There are 4 nested groupings, the coarsest first. Each group lies inside one group of the grouping before and may be the whole of it. The rows also spread widely along 13 directions, which tell nothing about the answers.
(in the rows, 128 means zero)
Some rows, each with its group in each grouping after it:
[ 83 148 143 126 128 127 162  63  80 125 128 128 114 118 102 114 134 116
 141 115  76 132 138 129 104 159 171 149 151 122 120 144 112 113  93 138
 131 113] -> k836 k242 pazis Ziv
[118 142  94 141 150 132 142 140 149 127 105 110 170 103 137 164 126  66
 166 138 180  95 125 101 148 138  83 132 137 190 146  90 101 156 117 150
 127 157] -> k836 k507 ges ket
[145  94 134 128 130 116 181 123  94 119 161 145 188 151 127 145 143 136
  79  93 121  53 136 190 177 186 155  73 122 136 153  91  71 110  99 108
 117 109] -> k836 k6 muf pef
[128 128  94 199 163  79 144 120 114 151 182 135 118 172 152 123 109 113
 164 134 105 137 101 123 102  91  96 169 128 121 142 157 134 131  97 118
 125 142] -> k836 k6 koguv Raz
[135 197 114 196 159  84 112 130 108 101 112 172 130 158 142 133  58  99
 154 145 190 132  68 130 173 133  72 110  59 158 157 123 111 178 190 115
 110 184] -> k354 k95 luba pafog
[137 121 125 102 121 132 113 117 135 150  99 109  90  97 134 115 130 109
 139 162 128 156  85 118 115 138 151 164 177 119 100 167 145 142 109 158
 148 139] -> k354 k61 Los godi
[172  69 120  93 145 129 127 152 151 141 145 139 174 112 155 150 152 135
 100 154 150  89 128 139 128 150 141 117 207 158 137 104 120 136 107 129
 149 143] -> k354 k95 Tanu gona
[148 105  57 149 136 101 138 151 138 119 169 127 147 170 171 119  97  78
 160 152 120 117 104 164 139  98 114 157 167 132 107 148 134 162  92 178
 122 107] -> k836 k910 posel dute
[ 87 151 118  98 142 128 150  75 101  99 120 160 162 119 109 156 115  27
 169 130 111  82 165 126 113 179 163 132 136 173  91 103  88 153 148 139
 143  90] -> k354 k61 Los biku
[161 133 126 147 187 111 135 146 152 115 150 147 157 120 107 153 109  96
 164 133 123 131  90 120 111 102 109 161  99 157 183 141 150 132  89 134
 136 148] -> k836 k507 det fub
[137 150 129 219 147 129 137 159 159 117 149 155 165 144 165  80  71 209
 111 137 151 160 123 113 146  82 113 119 185 126 201 136 149 160 110 164
 113 205] -> k354 k291 Kuf pud
[130 151 129 167 138 121 121 122 136 139  93 136 130 128 126 132 113 145
 110 154 155 142 135 118 157 132 114 120 142 146 171 125 129 123 154 136
 113 160] -> k836 k242 bufo tof
[ 65 115 160 115 116 154 171  73 101 177 145 116 110 125 134 151 150  98
 148  77 127  95 139  70  97 167 142 126 116 145 110 107  81 102 128 111
 123 122] -> k836 k6 koguv fuf
[120 161 158 129 164 139  92 119 125 100 116 171 120  81  79 135 122  97
 166 148 112 136 121 101 110 136 149 161 116 102 129 157 133 151 139 142
 153 120] -> k836 k910 zuki mebut
[107 139 112 132 135  95 127  89  77 127 121 121 137 135 118 131 164 160
  95 141  98 118 166 167 148 143 114 136 180 110 131 123 112  98 130  96
 116 125] -> k836 k910 posel Bagak
[121 128 100 161 121 131 194 104 142 126 151 120 126 160 131 123  74  37
 203 116  82 115 116 124 104 136 174 148 111 142 124 160 123 137  74 197
 135  74] -> k836 k507 mumel sene
[139 151  95 128 112 120  96 147 116 105 100 124 108 114 157  82 102 132
 120 164 150 155  68 166 177 127 120 148 174  94  98 158 136 179 123 173
 121 155] -> k354 k61 tos vemi
[106 120 144 157 132 103 124  98 106 146 117 127 120 138 115 161 142 128
 145 119 109 109 163 106 127 151 114 121 113  71 141 132  95  93 171  87
 126  94] -> k354 k95 Tanu bavu
[129 125 134 165 134 132 127 120 146 162 115 145 129 140 146 126 115 153
  98 156 148 135 159 103 136 132 126 118 171 156 159 125 132 116 160 135
 120 151] -> k836 k6 muf Bur
[169  94 130 114 165 112 111 150 147 143 171 160 110 134 138 137 117 102
 138 154 128 134  68 126  94 126 149 163 134 143 129 160 153 140 104 138
 154 134] -> k836 k242 Vud Dez
[174 108 116  65 114 137 150 117 165 136  94 110 111 151 124 165  92  37
 156 136 140 145  73 144 132 138 145 137  85 177 133 140 161 115 127 164
 127  89] -> k354 k291 novov Nus
[146 163 122 183 118 103 143 119 124 143  69 106 101 142 111 143 104 104
 132 152 148 138 108 136 177 157 121 107  86 128 161 147 110 121 156 137
 118 127] -> k836 k910 terov lobab
[107 145 155  68 122 166 126  88 127 128  66  98 104  69  89 146 138  85
 163 119 128 148 109  98 117 148 148 154 123 121 122 133 139 122 119 151
 143 118] -> k354 k291 vipu tozur
[126  96 155  79  96 171 130 134 128 136 133 130 113 103 139 106 138 138
 109 112 134 104  91 137 145 176 181 118 150 103  98 137 107 134 100 166
 136 113] -> k836 k507 mumel zonof
[159 139 132  99 140 166 136 131 180 111  96 137 151 112 133 135  79  90
 148 147 172 152  92 103 128 110 137 136 140 218 165 119 165 154 125 181
 126 168] -> k354 k964 gunit Gakit
[ 74 118 119 155 116 113 131 113  80 136 152 103 126 139 140 124 154 156
 136  89 111 102 139 134 152 124  86 131 134  46 117 128  83 110 120 107
 101 115] -> k836 k910 posel dute
[151 137 145 173 123 118 114 149 118 132 112 114  91 114 134 100 105 172
 135 129 143 156  52 128 160 127 116 131 114  54 151 173 127 141 112 135
 125 162] -> k354 k95 Tanu bavu
[146 125 160  88  83 180 163  98 153 148  90 131  94 124 128 100  96 112
 107 145 122 140 108 127 131 187 227 112 156 178 120 150 139 119 111 200
 137 111] -> k836 k507 mumel sene
[130 118 137 208 129 107 157 125 137 181 114 103 125 130 141 139 139 153
 115 143 145 118 150  97 139 153 129 103 152 127 175 130  94 105 119 120
 131 153] -> k836 k242 pazis Ziv
[106 155 145  86 136 144 128  85 110 126  81 117 116  92  95 142 139 109
 132 126 133 150 112 116 132 142 125 148 125 157 145 123 136 112 123 134
 122 145] -> k836 k242 pazis Ziv
[195 110 172 108 103 144 121 140 154 146 101 142  95 140 139  89 101 218
  43 153 143 181  72 163 161 143 175 104 160 123 173 162 172 105 125 148
 122 164] -> k354 k291 novov Nus
[ 90 109 134 154 117 145 150 105 142 161 129 105 129 114 137 123 136 133
 155 124  98 130 173  78  94 126 153 146 199  92 129 140 123 113 105 154
 142 111] -> k354 k291 Kuf pud
[122 131 100  79 119 137  86 129 152 123  86 131 131 154 140 151 113 107
 121 136 164 145 127 144 180  99  60 138 112 143 144 107 156 110 198 142
  79 114] -> k836 k507 mumel zonof
[140  73 103 113 150 102  91 152 137 166 165 131 103 131 153 153 162  86
 151 159 129  98 106 117 101 134 120 166 156  99  77 149 112 141 132 120
 156  98] -> k836 k910 terov lobab
[127  98 161 116 119 143 143  99 142 158 114 110 123 125 115 137 146 162
 113 119  92 143 163 111 110 129 157 130 162  94 163 139 144  77 120 126
 131 108] -> k354 k291 vipu tozur
[133 128 114 157 145 125 103 142 146 123 113 123 145 111 139 122 124 151
 136 157 141 139 137 116 141 102 104 144 180 105 150 137 135 141 131 140
 128 152] -> k354 k964 gunit Gakit
[ 69 100 163 136  82 176 155 110 129 154 170 124 103 168 164  92 100 173
 133  59 101 132 126 101 127 109 130 128 121  60 128 148 115  96 123 161
  83 101] -> k836 k507 det fub
[117 143 139 108 141 161 153 126 121  85 131 144 173  85 102 135 118  85
 152 110 130  92 122 132 142 151 158 126 133 152 134 113 104 159  89 168
 137 130] -> k836 k910 posel Bagak
[141 141 105 156 123 113 178 111 134 125  99 102 155 139 131 136 100  94
 141 133 132 125 121 143 151 140 133 114 139 165 163 125 118 130 105 156
 120 139] -> k354 k61 Los godi
[132 119 115 133 142 107 129  98 129 109 132 146 156 170 117 147 115 122
 134 137  80 131 180 155 127 107 124 138 139 107 157 134 144  93 156 118
 109  79] -> k354 k964 gunit Gakit
[119 146 141 118 136 142 159  93 134 146 120 137 116 139 129 140 103  95
 139 125 142 140 108  95 104 138 143 134 124 213 147 123 135 127 130 147
 126 153] -> k836 k910 terov lobab
[116 115  95  82 163 133 112 128 119 123 184 172 148 109 177  98 135 106
 125 165 138 104 100 127  87 142 152 174 241 197  66 120 124 189  85 162
 159 166] -> k836 k507 det fub

New rows, each followed by its group in each grouping:
[118 127 129 127 154  96 179  83  94 126 173 134 129 171 126 157 104  79
 180  82  94 121  85 124  87 125 116 148  72 152 148 134 122 110 102  99
 120 117] -> k354 k95 Tanu bavu
[127 124  78 128 122  97 197  95 103 139 130  90 149 155 159 134 119  73
 143 123 129 107  96 155 132 152 126 127 158 192 122 115 102 138  76 141
 124 142] -> k354 k61 Los godi
[105 101 183 130 131 176  95 147 161 147 116 130 122  72  98 149 145 148
 148 107 131 124 148  64 125 120 128 137 120  47 154 142 121 107 141 142
 128 113] -> k836 k242 bufo tof
[113 153 155 120 116 149 123 106 128 135  91 124  90 113 105 132 108 105
 152 125 134 151 106  99 136 137 138 139  96 121 134 151 133 120 146 153
 121 125] -> k836 k910 posel dute
[144 117 176  39 132 137  60 103 126 105  96 184  89 132  79 166 120  96
 131 138  96 144 123 145 131 146 149 147  67  68 114 159 160  92 221 109
 124  46] -> k354 k95 Tanu bavu
[129 104 145  99 108 136 143 101 133 163  93  89  86 113 110 161 139  68
 163 123 121 124 103 106 115 167 153 136  97 100 110 150 113 101 124 131
 147  83] -> k354 k291 novov Nus
[147 110 104 114  98 122 136 114 140 147  78 107 137 167 139 146 127 137
  77 150 141 132 155 171 190 138 114 103 156 147 160 112 135  86 163 141
  88 105] -> k836 k242 bufo tof
[136 152 154  87 117 119 138 104  79 125 116 141  87 156 130 125 111 130
  95  99 160 132  31 167 170 171 125 105  54 161 127 127 111 126 147 107
 102 157] -> k836 k910 terov lobab
[170  97 134 114 121 136 113 152 160 158 108 123 117 116 161 126 121 149
 106 159 172 138  87 113 140 135 130 124 176 146 141 135 140 137 132 147
 136 163] -> k354 k95 Tanu bavu
[ 97 124 136 131  99 155 152  77 143 163 104 139 109 148 138 130 107  94
 128 153 115 125 186  93 110 163 186 122 178 164 113 132 119 110 164 174
 126  89] -> k836 k242 bufo tof
[151 146 121  89 119 116 122 111 103 100  82 137 145 139 107 144 132 122
  81 147 136 119 129 198 196 163 129 105 124 151 142 111 123 112 157 124
 106 115] -> k836 k910 posel Bagak
[122 101 161 127 101 177 108 146 189 143  99 147 141 121 143 136 102 137
 117 136 146 129 184  85 146 124 145 108 160 103 153 126 134 119 190 170
 113 107] -> k354 k61 tos vemi
[108 157 142 187 139 135 123 130 141 129 112 140 112 104 108 131 101  89
 185 134 131 116 127  83 131 148 140 134  92  90 138 153 101 146 138 157
 142 114] -> k836 k507 mumel sene
[ 83 129 112 155 134 134 189  78 136 132 146 131 160 153 120 155 106  48
 190 108  82  95 195  97  90 139 152 138 133 160 139 117 107 110 116 160
 128  71] -> k836 k507 mumel zonof
[120 110 132  80 146 125 158  76 111 111 159 130 137 151 106 144 125  98
 162  98  58 138 122 143  80 105 143 171 124 130 138 143 155  91  90 120
 123  89] -> k354 k964 gunit Gakit
[127 133 182 122 179 140 116 120 132 112 188 215 131 135 132 123  85 145
 146 110 124 140  96  81  69 110 145 149 115 156 158 139 150 146 142 116
 138 166] -> k354 k95 Tanu bavu
[152  86 141 156 132 118 174 143 128 150 154 118 143 151 121 166 123  90
 145  87 128  77 101 139 151 160 133  96  54 102 156 131  86 104 104 117
 124  91] -> k836 k6 muf Bur
[107 121 175 115 124 148 146 106  94 144 139 108 101  99 101 123 154 159
 129  73 106 132  81 119 127 138 135 141  97  68 143 147 118  98  82 110
 119 139] -> k836 k6 koguv fuf
[167  78 105 121 173  86 156 141 137 127 172 114 169 147 118 188 142  65
 173 105 103  89 104 155 111 119 109 144  87 110 157 126 122 112  79 102
 144  89] -> k354 k291 vipu tozur
[107 132  56 133 121  88 198  86  81 135 121  62 152 132 155 131 143  70
 154 123 125 100 100 162 138 156 111 139 183 174 104 110  86 144  52 137
 129 148] -> k354 k61 Los godi
[122 156 145 104 117 153 149 101 101 102 107 139 136  94 114 103 123 128
 107 132 132 123 103 147 150 175 176 116 165 159 122 125 109 153  97 163
 134 151] -> k836 k910 zuki mebut
[114 112 153  56 129 138  82 116 103 134  95 120 111  81  91 162 188 122
 118 126 130 108 127 130 147 159 117 141 123  80 105 124 110 101 153  99
 132 104] -> k836 k910 posel dute
[141  88 143  81 128 174 124 158 166 143 160 161 144 114 174 111 117 131
 107 134 168 106  92 110 123 145 159 128 183 181 112 114 124 160 109 176
 137 157] -> k836 k507 det fub
[144 138 154 165 140 131 160 120 151 149 122 130 122 117 127 126  98 124
 143 138 126 153 112  88  97 133 161 135 144 159 174 152 142 128 103 148
 145 164] -> k354 k61 tos vemi
[111 135 134 104 111 151  98 112 140 117 120 175 115 161 145 106  90 134
 108 146 120 146 146 139 151 124 138 137 146 122 117 141 147 124 187 167
  97  97] -> k836 k507 det fub
[101 119 145 179 126 121 195  76 104 157 135  78 124 107 106 113 153 166
 140 109  57 138 157 106  83 140 171 146 195  80 159 156 114  86  39 126
 150 129] -> k354 k291 novov Nus
[ 91 133 145 134  87 168 141  87 130 150  78  94 105  93 111 111 141 137
 130 142 101 144 175  96 129 149 168 134 198  94 119 149 120 107 121 176
 128 102] -> k836 k910 zuki mebut
[ 66 149 169  89 147 190  86  96 153 114  73 133 138  63  57 179 139  86
 184 104 116 145 191  49 115  88  91 173  99  92 160 116 150  95 183 138
 110  94] -> k836 k6 koguv Raz
[138 130 117 132 169 122 121 146 136 104 150 163 163 116 130 139 111 106
 136 143 147 114 107 131 131 124 122 142 146 161 151 119 129 158 113 145
 136 156] -> k836 k242 Vud Dez
[ 71 161 133 128 146 111 141  64  82 109 114 129 147 132  98 154 141 125
 141  99 102 122 172 123 126 134  95 136 120 114 150 103 108  95 151  85
 111 123] -> k354 k291 novov Nus
[ 80 125 143  73 137 131 109  93  82 133 139 115  94 105 103 148 165  99
 167  91 105 124  97 112 105 128 104 173 100  85  94 141 118 109 118 102
 125 111] -> k836 k910 posel dute
[133 131 132 142 115 132 117 123 138 148  88 117 106 124 141 137 111 120
 141 145 160 138 112 105 147 141 116 120 130 115 136 138 123 128 161 141
 123 133] -> k354 k95 Tanu gona
[151 143 161  85 142 122 129  82 102 112 111 168 110 137  72 146 124 102
 111 136  81 140 117 168 130 160 176 140  87 134 143 150 151  92 143 113
 128  88] -> k836 k6 koguv Raz
[158 123 120 173 124 105  97 157 151 130  94 148 140 147 136 139 110 132
 107 171 151 113 153 148 187 152 130  95 133  79 147 135 113 133 189 135
 126 101] -> k354 k291 Kuf pud
[153 124 123 133 114 113 140 111 118 150 122 124  86 162 131 122 108 105
 128 139 113 147  79 158 144 139 145 140 102 116 127 165 139 112 123 140
 116 105] -> k836 k6 koguv Raz
[125 130 114 183 135 108 160  93 131 148 122 126 138 146 136 134 111 122
 146 156 104 132 171 107 104 133 143 132 187 141 155 138 126 115 126 137
 136 123] -> k354 k95 Tanu gona
[128 125 134 158 124 123 181 117 134 156 139 122 149 176 162 127 108 169
  92  99 158 119 116 128 153 134 105  89 123 192 196  97 112  99 119 119
  91 178] -> k836 k507 mumel sene
[169 124 137 134 141 124 137 154 143 113 120 141 158 121 134 129 105 136
 110 132 160 122  82 150 163 139 131 108 123 146 170 127 124 149 111 141
 126 168] -> k354 k61 Los godi
[139  74 138 119 116 145 127 133 165 177 162 131 102 158 167 110 122 163
 110 135 106 149 122 111  99 104 142 155 179 112 134 162 158  96 114 154
 119 115] -> k836 k507 det fub
[115 138 151 158 150 135 108 149 122 126 115 135 141  67 109 137 151 129
 141 134 150  91 125 100 149 168 130 126 131  85 130 126  77 151 121 128
 150 142] -> k836 k507 det fub
[143 123 147 171 158 118 136 133 154 151 128 145 131 128 109 167 114  97
 154 137 134 118 130  92 117 137 133 128  92 136 174 138 120 116 139 126
 138 125] -> k836 k242 bufo tof
[138 119  96 135 156  93 120 105 120 112 124 144 162 144  94 164 145  86
 137 159  74 108 191 167 139 124 123 153 147 102 141 130 134 100 143 116
 126  62] -> k836 k6 koguv Raz
[ 83 139 142 149 133 157 138 115 126 121 130 116 141  89 112 114 130 142
 158 103 101 130 142  94 120 111 122 158 158  82 145 139 120 125  88 159
 122 132] -> k836 k507 det fub
[106 122 157 163 145 137 134 127 139 132 133 127 152 120  99 163 130 135
 155  95 115 115 166  91 130 108 100 127  96  87 185 125 116  95 137 117
 112 118] -> k836 k910 posel dute
[109 130 122 118 143 118 131 112  93 111 134 141 169 117 125 138 158 141
 100 129 127  89 159 155 153 153 123 118 172 138 132  97  94 127 125 111
 124 138] -> k836 k910 posel Bagak
[117  86 108 100 110 140 130 109 129 133 136 127 147 137 154 125 136 133
 123 141 102 112 170 138 125 130 143 137 218 104 106 125 126 117 130 153
 124  89] -> k354 k95 Tanu gona
[132 101 130 121  94 146 146 142 127 146  97  71 122 103 128 130 153 146
 113 106 143 111 100 142 180 148 122 111 139  79 137 129  97 116  94 149
 116 123] -> k836 k910 terov lobab
[ 76 144 130  63  90 160 126  80  91 128  68 100 119  82 127 132 148 101
 131 121 156 109 123 115 153 179 127 123 166 134  78  98  91 139 151 141
 123 132] -> k354 k95 luba pafog
[154 113 138 113 151 116 119 119 144 107 133 179 152 141 100 157 107  73
 143 150  89 109 158 149 118 147 172 132 118 115 135 146 134 124 155 134
 142  68] -> k354 k61 Los biku
[151 146  99 178 139  97 138 135 112 120 124 126 120 130 133 105 107 119
 133 161 126 133  83 161 156 142 143 139 149 113 133 160 121 157  90 159
 133 143] -> k836 k242 bufo tof
[103 152 150 226 132 138 199  88 125 146 106 115 160  95  90 136 128 115
 149 134  92 100 207  83 117 173 189 108 168 131 175 126  83 115  87 152
 152 122] -> k836 k6 koguv Raz
[133 150  92  61 147 121  72 127 130  97  64 137 145 109 106 175 144  59
 133 171 165 118 125 158 180 144  76 149 120 159 115  99 135 136 186 129
 114 109] -> k836 k507 ges ket
[130 110 158 132 125 145 114 137 114 136 137 143 115  84 146  91 138 181
 108 142 133 118 102 111 124 165 174 126 202  85 107 148 105 157 101 142
 158 160] -> k354 k95 Tanu bavu
[194 110 118 129 152 129 115 171 165 112 133 173 173 128 140 123 110 139
  80 174 156 118 115 168 170 135 149 115 173 163 163 121 146 155 122 159
 131 151] -> k836 k6 koguv fuf
[119 148  77  90 182 109  95 127 128  69 119 155 206 120 109 167 136  87
 138 143 135 103 161 165 159 101  58 157 148 167 155  79 138 138 149 122
 107 128] -> k836 k507 mumel sene
[127  90  99 117 106 128 134 124 117 152 139 113 113 139 154 118 133 101
 129 137 117 107 111 152 147 147 145 139 166  96  85 147 111 131 108 157
 127  89] -> k836 k6 muf pef
[103 131 148 108 135 174  97 115 153 141  89 146 141  71 113 139 147 122
 119 160 147 123 186  77 126 143 147 141 199 141 126 111 129 132 162 154
 139 134] -> k836 k6 koguv fuf
[160 101 122  87 128 160 138 141 186 121 137 156 149 154 141 133  82  89
 134 135 131 130 114 136 130 115 152 134 135 181 152 130 164 129 124 188
 116 105] -> k836 k507 mumel sene
[133  92 135  87 111 160 100 131 169 145  99 112 109 109 130 137 129 109
 144 143 123 144 136 110 126 117 145 150 159  79 115 151 152 119 143 168
 135  84] -> k354 k291 vipu tozur
[159  85 130  86 130 129  89 148 152 132 130 162 142 147 132 152 137 126
  93 155 133 108 151 155 154 136 133 120 147 121 129 125 136 110 175 129
 120  91] -> k836 k910 posel dute
[119 122 167 116 110 187 135 116 161 165  82 123 125  80 125 129 137 138
 103 143 161 129 156  73 136 159 167 113 182 161 145 112 122 120 139 164
 134 153] -> k836 k6 koguv fuf
[118 166 119 121 143 140 122 115 136  98  98 131 145 126 128 125  91 124
 142 124 151 162 110 126 151  94  92 142 130 149 165 117 156 144 139 154
 105 163] -> k354 k291 vipu tozur
[125 193 128  71 140 164  95 135 117  51  88 155 130  87  99 111  77  82
 161 124 168 159  41 149 178 110 105 156  83 151 128 134 156 187 127 186
 106 163] -> k836 k910 posel dute
[ 99 148 118 117 133 116 162  90 100 151 109  95 112 133 131 160 127  80
 151 105 161 125  80 109 131 148  91 134  92 186 141 108 107 114 121 113
 114 161] -> k836 k242 Vud Dez
[113  91 142  83 120 115 123  94  98 142 157 132  97 149 127 129 145 129
 129 108  71 129 112 149 102 135 147 156 133  65  99 162 130  95 124 107
 125  82] -> k354 k61 Los godi
[128 139 138 140 110 140 163 105 140 146  80  93 118 126 106 146 117 107
 141 116 130 132 123 118 153 150 130 116  97 138 170 130 121  95 122 146
 114 118] -> k836 k507 mumel sene
[118 174 168 122 137 135 119 107  86  83 106 158 126 109  80 121 115 144
 117 112 115 133 107 158 168 150 141 121  84  98 153 141 120 126 138 125
 115 132] -> k836 k910 posel Bagak
[169 108 122 150 118  87 149 135 100 129 129 121 121 160 114 151 132  98
 121 132 109  87 102 196 178 181 152 100  75  80 129 152  88 108 122 115
 128  71] -> k836 k910 posel Bagak
[133  96 110  76 124 132  94 142 120 119 136 148 132 118 150 120 144 114
 106 151 139 105 107 166 157 150 140 138 172 110  85 128 115 151 130 151
 129 108] -> k836 k242 pazis Ziv
[ 65 160 150 140 170 157 149  93  99  85 137 139 190  58  68 143 150 115
 171  85  91 101 177  95 113 122 127 154 147 102 159 104 105 133  82 132
 133 135] -> k836 k6 koguv fuf
[134 131 118 133 168  88 182  97 106 125 158 126 154 165 127 180 109  71
 174  89 129 108  85 123 105 128  88 132  63 189 174 106 115 112 108  86
 119 143] -> k354 k95 Tanu bavu
[187  82 115 156 108  95 182 145 142 142 155 122 131 187 149 138  93  87
 131 126  99 103  94 180 145 158 174 102  99 106 144 163 115 115  97 147
 130  74] -> k354 k61 tos vemi
[119 105 108 142 145 116 114 130 130 144 122  92 148  99 137 127 170 172
 122 141 116 133 155 124 127 104 100 155 217  74 146 127 131 118  95 122
 136 145] -> k354 k291 vipu tozur
